There are 9 hidden switches. A switch that is on adds its own fixed numbers to the row, and there is some noise. The rows also spread widely along 11 directions, which tell nothing about the answers.
Known rows, each followed by its switches (1 for on, 0 for off):
[ 16  -4   6  -2 -30  15   9   2   3  10  -5 -10 -13   7 -11  15 -15  -1
 -11  -5  17 -11   6  11   2   8  12  -2   2  -5 -14  33  23] | 0 0 0 1 0 0 1 1 0
[  3   3  -5  20 -30 -16   2 -10   1  11 -26 -12   2  -9  -7  -3 -15  -4
  13  36  14  -6  21  -2  15   4  10   6  13   4  11  23  15] | 1 0 0 1 1 0 0 1 1
[ -1   9  13  -1  -9   9  -5  -6   8   5   0   1  -7  21  -4  18  -4   7
  -5   6  10 -11   8   9  -3   8  -5  -5  -7  -4  -7  16   6] | 0 0 0 1 0 1 1 0 1
[ -5   0  25  -5 -11   0   4  10  10  14  -6 -16  -7   9  17  18  -2   7
  -7  -7   6  -4  -1   6   7  10  -7   5  -3   2   1  27   2] | 0 0 0 1 0 1 1 0 1
[ -7  21  20  -9   3  10   4   7  19  11   4   1  -5   8  -1  13   3  11
   3   4   0 -11   6   2   1  15  -2  -2 -12   9  -6  13   3] | 1 1 0 1 0 1 0 0 1
[-11 -36  18   7   1  -8  -8  -2  -9  24  -5 -13   4  -7  21  19  14   4
  -7   3   8  16  -1 -13  13 -13   1  17   5   3   1  46 -30] | 1 0 0 1 0 0 1 0 0
[  3  25   4 -17  18  28   2  -2   4   4  14  -9   6   9  -8  25   5   3
  10   6  13 -20   0   1 -10   6  -4  -4 -22   8 -14  13   8] | 1 0 0 0 1 1 1 0 0
[ -7  -3   7   3  25 -12   9   4   2  15   3  -4 -13   6  18   6  11   5
  -2 -11  -1   0  -8 -10  17  10  -6   6  13   2 -10  28 -18] | 1 0 1 1 0 1 0 0 0
[  6  -6   9 -23   4  34  -1  17 -11  13  10  -8 -13   9   5  37   9   3
 -12 -34  19  -8 -22   2 -19   1  -3   2 -22  -2 -17  21  15] | 0 0 0 0 0 1 0 0 1
[ -4 -17   0  -1  12 -12 -18  -4   4   4  -3   2 -10  12   4  10   8  13
   7   1  -5  12  -2 -41  -4  11  -6  -3 -15  -7  16   8 -10] | 0 1 0 0 0 1 0 0 0
[ 11 -22  17  -8 -13   8  10   2  -2  16   0 -12 -11   3  -3  19  -7   3
 -11 -16   7   3   0  -5   3  -1  11   7  -7   0 -17  46   4] | 1 0 0 0 1 1 0 0 0
[-10 -25  27  20 -21  -2 -14  -2  -2  22  -2   9 -11   8   5  17   4   2
  -4  17  13   0  14  -1   7   1   2   1  -2  -3  -5  30 -17] | 1 0 0 0 0 1 0 1 0
[ -3 -24  -2  -8   1  -3  -3  -9   5  -5   3   9  -7   0  -7   5   3   4
   0  -3   4  18  -9 -12   3  -1   8  -1   9  -3   2  13   0] | 0 0 0 1 1 1 0 0 0
[-7  8  7  1 -5 -2  2 -9 24  5 -7 15 -9 -7 -3  0  0 12 10 20  1 -5  7  0
 12 17  7 -1 12  8  4  6  6] | 1 0 1 1 1 1 1 0 1
[ -9   7  19   6 -11 -22  -5 -21  15   6 -12  -7   9   6   4   1  -6  13
   6  29   1   1  22  -5  12   2  -3   8   0   7  11  22 -14] | 0 0 0 1 1 1 0 0 0
[  2  25   9  -6   5  17  11  -5  20  10   3   1  -1  -1  -9  11  -2   7
   4  11   8 -20  10   6   5  15   6   1  -2  13 -18  20   7] | 1 0 0 1 0 1 1 0 0
[ -2  14  13   5 -18   6   0  11  31  10  -3  27 -28   6 -10  -1   0  16
   3   4   0 -16  13  -8   9  38   1 -17   0   1  -4   1  19] | 0 0 0 1 0 1 0 0 1
[ -9   1  -1  -1  24  24 -25 -17 -10  13  13  23  -3  18   1  29  30  14
  -1  10  10  -7   0  -6 -14 -11  -4   2 -10  -4 -12  14 -23] | 1 0 0 1 0 0 1 1 1
[-14  24  11  -1 -14  11   1   6  21  -1  -2   8 -13   6  10  12   2  -2
   9  18  17 -20  -1  27   1  20 -11  -8   6   3   9 -12  22] | 1 0 0 1 1 1 1 1 1
[ -2  -6  -5   1  -1 -10  -2 -10  11  -3  -8   4  -6   5  -5   1  -2   7
   8  10  -2   6   3 -15   8  12   3  -3  10  -2   7   8   5] | 0 0 0 1 1 1 1 0 1
[  7  -7   1 -16  -8   8   7  -1  -3   6  -9  -9 -10  -4   8  19  -2   5
 -12 -18  11   2 -15   6  -5  -3   8  18   5   2  -5  23  15] | 0 0 0 1 0 1 0 1 1
[ -7  12   4   1  22 -16   6  -5  21   6   1  12  -8   6   3  -7  10  18
   9   8 -15   0   6 -19  17  20   1  -2  15   7  -2  11 -11] | 0 0 0 1 0 1 0 1 1
[-13  26  35 -24  -4  23  -1  16  16  11  12 -19   7   5  17  29  10  10
  -1   0  17 -12  -3  20 -11   0 -14   3 -30  11  10  12   4] | 1 1 0 1 0 0 0 0 0
[ -4  10  17  -8 -19   9  -4   3  25  -5   8  18 -18  11  -2  10   0  11
  -1   6  11  -6   1  14  -4  17   1 -12  -4  -4   8  -8  15] | 0 0 1 1 0 1 0 1 0

New rows. What belongs after each?
[ -6 -17  16  -2  -4  -3  -8  -4   2  13  -7   0  -7   7  17  19   8  13
  -8  -3   1   7  -3  -9   3   1   0  11   1  -2   3  24 -13] | 0 0 0 1 0 1 1 1 1
[ -6 -15  17 -12  -4   8   2  -2  12   4   6  -5   0  -2  -1  15   0   3
  -1   0   2  13  -3  -3   3   0   9   3  -4   6  -1  23  -2] | 1 1 0 1 1 1 1 0 0
[  9 -10   4 -21   2  18  -3  -5  10   0   9   6 -11   5  -7  19   5  15
   0 -10   0   3  -7 -18  -9   8   9  -2 -12  -2  -4  13   8] | 0 0 0 0 1 1 1 1 0
[ 12   9   1 -10 -16   6   4  -3   6   3 -11 -13 -10   4  -2  14 -12   3
   0  -3  15 -13   1  -2  -6  13  -1   2 -11  -1   1  14  26] | 0 0 0 0 1 1 0 0 0
[-13   0   3  -6   7   2 -12   1   9  -3   4  16 -13  14  12  14  15   9
   2   1   6   2 -11  -1  -5   8 -10  -5   1  -5  12  -9  -1] | 0 0 0 1 0 1 0 1 1
[  6 -14   6  14 -36  -2   6  29   6   7  -3 -12 -23  10  -7   4 -17 -12
   3  -3  23  -7   1   4  12  25   1 -26   3 -15   7  16  33] | 0 0 1 0 0 0 0 0 0
[-15 -25  31   4  -3   0   0  31   3  20  11 -15   3  -1   7  18   8  -4
   9   4   6  11  -2  -9  14   6   0 -12 -10   6   3  30  -9] | 1 0 0 0 0 1 0 0 1
[ -4   2  17  -5  -4  -7   2  11  16   1   3 -17   0  17   1   9  -6   5
  13   7  -2   1   4 -10   8  17  -6 -15  -9  -2  12  12   9] | 0 0 0 0 1 1 1 0 1
[10  3  3 -9 -4 12  3 -2  3 11 -2 -7 -2 -6 -8 14 -2  7  2  5 15 -6  2 -1
 -2  2 10  5 -9  4 -2 24 12] | 1 0 1 0 0 0 0 0 0
[ -8   2   8   6   9  -8  -7   7  -9  12  -3 -26   5  21   9  19  -1  -4
   7   8   9  -1   3 -13   1   1 -13  -4 -15  -2   5  24  -8] | 1 1 0 1 0 1 0 0 1
[ -3  18  14  -8   6  21  -9   1  13  17   4   8   6  -6  -7  20  12  19
  10  17   8 -12   9 -10  -5   6   7  -1 -23  14  -5  14  -2] | 1 0 1 1 0 1 0 0 1
[  6   8  -5   7 -10  -4  -6 -20  15   9 -17   9  -9  -1  -9   1  -4  16
   6  22   5 -13  18 -17   5  18   5   4   3   0   5  15   6] | 0 0 0 0 0 0 1 0 0
[  6 -18   9  -8 -21  23 -13 -11  13   4  -1  22 -17   0 -15  18   0  13
 -10   0   7   5   2  -9 -12   8  18   0  -9  -3  -6  13   7] | 0 1 0 1 0 1 1 1 0
[-14  -5  17   1  -5  -6 -11  -2  13  16 -12   0   2  -9  18   9  13  16
   3  14   0   6   4 -13   7   5   2  13   3   8  15  16 -13] | 0 1 0 1 0 0 1 1 1
[  6  -1   1   5 -21  11  -5   4  12  12 -10   9 -17  -5 -14   6  -4   6
   4   7  13 -10  10 -14  -1  21   8  -7  -6  -1  -1  13  19] | 0 1 0 0 0 0 0 0 0
[ -5  -6  22  12   2   5  -1  14  12  23   8   9 -19  11  -1   9   7   5
  -2  -3  -1  -7  11 -18  12  22   0 -11  -6   3 -21  31 -11] | 1 1 0 1 0 1 0 0 0
[ -4  -6   9   6  -2  -5   8   4  -1  22 -18 -10  -7 -14  16  11   1  -1
  -1   1  11  -6  -2  -1  11   7   1  19  11  10  -3  31   1] | 1 0 0 0 0 1 0 0 1
[ -4 -15  24 -15   0   9   0  -5   3  11   1 -12  -3  -1  16  26   4   7
  -8 -10   8   7 -11   3  -4  -7   2  17  -8   4   0  30  -8] | 1 1 1 0 1 1 1 0 0
[ -8 -12  23  -7  -6   2   0  17  10  15   1 -11  -1  -9  18  18  10   7
   2   1   7   5  -5 -10   5   6   1   5 -11   9  10  21  -6] | 1 0 0 1 0 1 0 1 0
[  6  -1   8 -11  -9  21  -5   3   6   9   9  17 -18  10 -11  17   7  15
  -5  -8   8  -4  -3   2  -8   7   9  -7  -7  -7  -8  12  12] | 0 0 1 0 0 0 0 1 1
[  3  11  14 -36  15  19  19   5  25   3   9  -6  -1 -16  -2  13   3  14
   1 -12  -3   2 -13  -2  -3   9  12  12  -8  18  -2  14  13] | 1 1 0 0 0 1 0 0 0
[  0  -6  11  -4  -3  -5  -6 -11  12   3   3  -2   2  15  -8   8  -1  16
   1  12  -3   8  13 -16   5   3   4  -6  -7  -4   5  23  -9] | 0 0 0 1 0 0 1 0 0
[-13   0   9  13 -15  -2  -9  -9   9   6  -1  23 -16  10  -3   6   5   3
   2  24  11  -5   8  18   4   6  -1  -4  15  -6   7   3   3] | 1 0 0 0 0 0 0 1 1
[ -2   4  15 -11  -9  22  -6   5  10   4  15  -4   5  10 -11  20   3   6
   1   9  15  -3   5   5  -5   3   3 -14 -17   0  -1  15   7] | 0 0 0 1 0 0 1 0 0
[-11   7  18  10   1   1 -11   3  10  12  14  12 -17  38   0  12   9  10
   0   9   0 -11  14  -2   6  16 -16 -22  -8 -13  -4  14 -10] | 1 0 0 1 0 0 1 0 1
[  0  18  -3   4   9   7   3  -7  11  10  -6   6 -13   3   3   7   2   5
   1   3   9 -21   4  -3   6  20  -4   1   9   5 -15  14   3] | 0 0 0 1 0 1 1 0 0
[  7  -7   9  -1 -13   6   7  11   9  14 -10  -9 -21  -1   8  13  -6   2
  -6 -14  11 -12  -4  -6   5  23   0   2   2   0  -7  24  16] | 0 0 0 0 0 1 1 0 0
[  1  -1   1 -11  -6  -7   7  -3   4   1  -7 -17   2  -3   7   7  -2   5
  -1   2   9   6  -4   0   4  -2   2   9   6   2  12  18   7] | 0 0 0 1 0 0 0 1 0
[ -9 -30  12  -6 -13   5   2   6   3   7   3   5 -17  -2  10  16   6   1
 -13 -13  12  16 -18  16   6  -4   6   3  16  -7   6  19   3] | 1 0 1 1 0 0 1 0 1
[ -7 -17  23  -3 -18   1  -2  11   0   8   0 -11 -13  12  20  22   2  -1
 -13 -12  17   4 -10  12   0   1  -7   2  -2  -6   3  21  -1] | 0 0 0 1 0 1 0 1 0
[  5   4   4   0  15  -3   7   3  -1  10   2 -21  -6  21   6  14  -4   1
   0  -8   4 -10   0 -11   7  14 -10  -3  -3  -4 -12  30  -3] | 0 0 0 0 0 1 1 0 0
[  8   3  12 -10  -9   8  14   2  12   4   9  -9   0   8 -19   6 -10   5
  -5  -2   5   1   8   6   9   4  13  -6   1   2 -14  34  11] | 0 0 0 1 0 0 0 0 0
[  1 -15   5   6  -8 -11  13   5 -17  12 -18 -43  -6   8  27  18 -13 -17
 -15 -17  22  -3 -12  12  11  -2 -11  15  15  -5  -7  43   3] | 0 0 0 1 0 1 1 0 0
[-11  -4   4   0   5  -4   0   4  15  -1   8  10  -7   8  -2   0   9   4
  10  12  -1   7  -2   0  11  13   1 -13  17  -3   9   2   2] | 0 0 0 0 0 0 1 1 1
[ 10  -8   5 -20  -8   4   7  -6   8   3 -10  -8 -12  -7   5  12  -7  11
 -10 -21   6   7 -12  -6  -3   3  10  17  -2   3   0  24  12] | 0 1 1 1 1 1 0 0 0
[-14  16  22  -5  -1  10   1   1  25  -1  16  28 -28  24   3   9   8   8
  -6  -3   7 -15  -1  26   0  22 -13 -14   8  -4  -7  -6   5] | 0 0 0 0 0 1 0 0 0
[ 10  -1  -3  -3  -7   3   5   8  13  -4   9   7 -26  19 -18   4 -10   2
   8  -4   4  -6  -1 -10   2  25   2 -25  -7 -12   0   4  26] | 1 0 1 0 1 1 0 0 0
[  2 -18 -10   2 -14   4 -13  -9   1   5 -16  20 -23  -1  -5  11   2   8
  -6  -3  10   1  -5 -14  -6  10   6   3   2  -8   3   6  13] | 0 0 0 1 0 1 0 0 1
[ -7   1  37   8 -26   8  -4  27  12  28  -5 -18  -2  -3  12  22   0   2
   7  13  18 -17  14  -5   5  19  -7  -6 -27  10   5  27   5] | 1 0 0 0 0 1 0 0 0
[-11  -8   5 -16  22  15 -12 -10   0 -11  32   6   7  29 -13  21  13   5
   1   9   7  16  -7   4 -10 -14  -3 -17 -12 -11   4   7 -12] | 1 0 0 1 0 0 1 0 0
[  8 -12 -10   3   0 -14   3 -12  -5   3 -12 -14  -7  10  -6   6 -13   0
   2   7   6   4   2 -18   3   3   2   4  -1  -7   6  24   5] | 1 0 0 0 0 1 0 0 0
[-12   1  -5   3  -1   5   0 -10  15  -2  -3  23  -3 -14 -14   1   3   0
   9  24  11   2  -1  11   6   5  12   1  20   9   3  -1   9] | 1 0 0 1 0 1 0 0 1
[  4  -8   8  12  -2 -15   9  -4  -7  18 -14 -29  -4   7  14  12 -10  -3
  -1   6   7  -7   7  -8  15   6  -2  12   6   0  -4  41  -7] | 1 0 0 0 0 1 1 1 0
[  5  -9  29 -13 -14  12  17  20   7  19   1 -35   5  -9   5  23 -10  -3
  -2  -5  12  -2   0   3   8   6   9   4 -12  11  -6  43  10] | 1 0 0 0 0 1 1 0 0
[  2  -3   7 -21   3  22  -2 -17  19  -3   7  20 -12  -3 -13  17   2  16
  -5   0   4   4  -8   3 -12   3  15   6  -5   2  -1   5   8] | 1 1 1 0 0 1 1 0 0
[ -7   3   0  -7  16  12 -10  -5   6   3  11   7  -1   5   1  16  14   9
   7  11  12  -1  -4  -5  -4   1  -2  -5  -7  -1   6   7  -5] | 1 0 1 1 0 0 1 0 0
[ 13  35  -5 -21  34  18  11 -15  10   1  16   6 -11  25 -17  13   2  16
   0  -8  -4 -20   2  -4  -8  13  -2  -1 -12   3 -24  14   5] | 1 0 0 0 0 1 0 0 0
[ -5  -4  32 -26  -5  14  14  19  10  11   8 -30  17 -17  14  22   3   1
  -2 -12  13   7 -11  10   5  -7   6  11  -9  20  -4  34   3] | 0 0 0 1 1 1 0 0 0
[  1   1  18   3 -15   0  11  22  15  10   8 -10  -9   8  -4   3  -4   1
   2   0   5  -4   9  -2  16  18   4 -17   2   1  -6  26  10] | 0 0 0 1 0 0 0 1 0
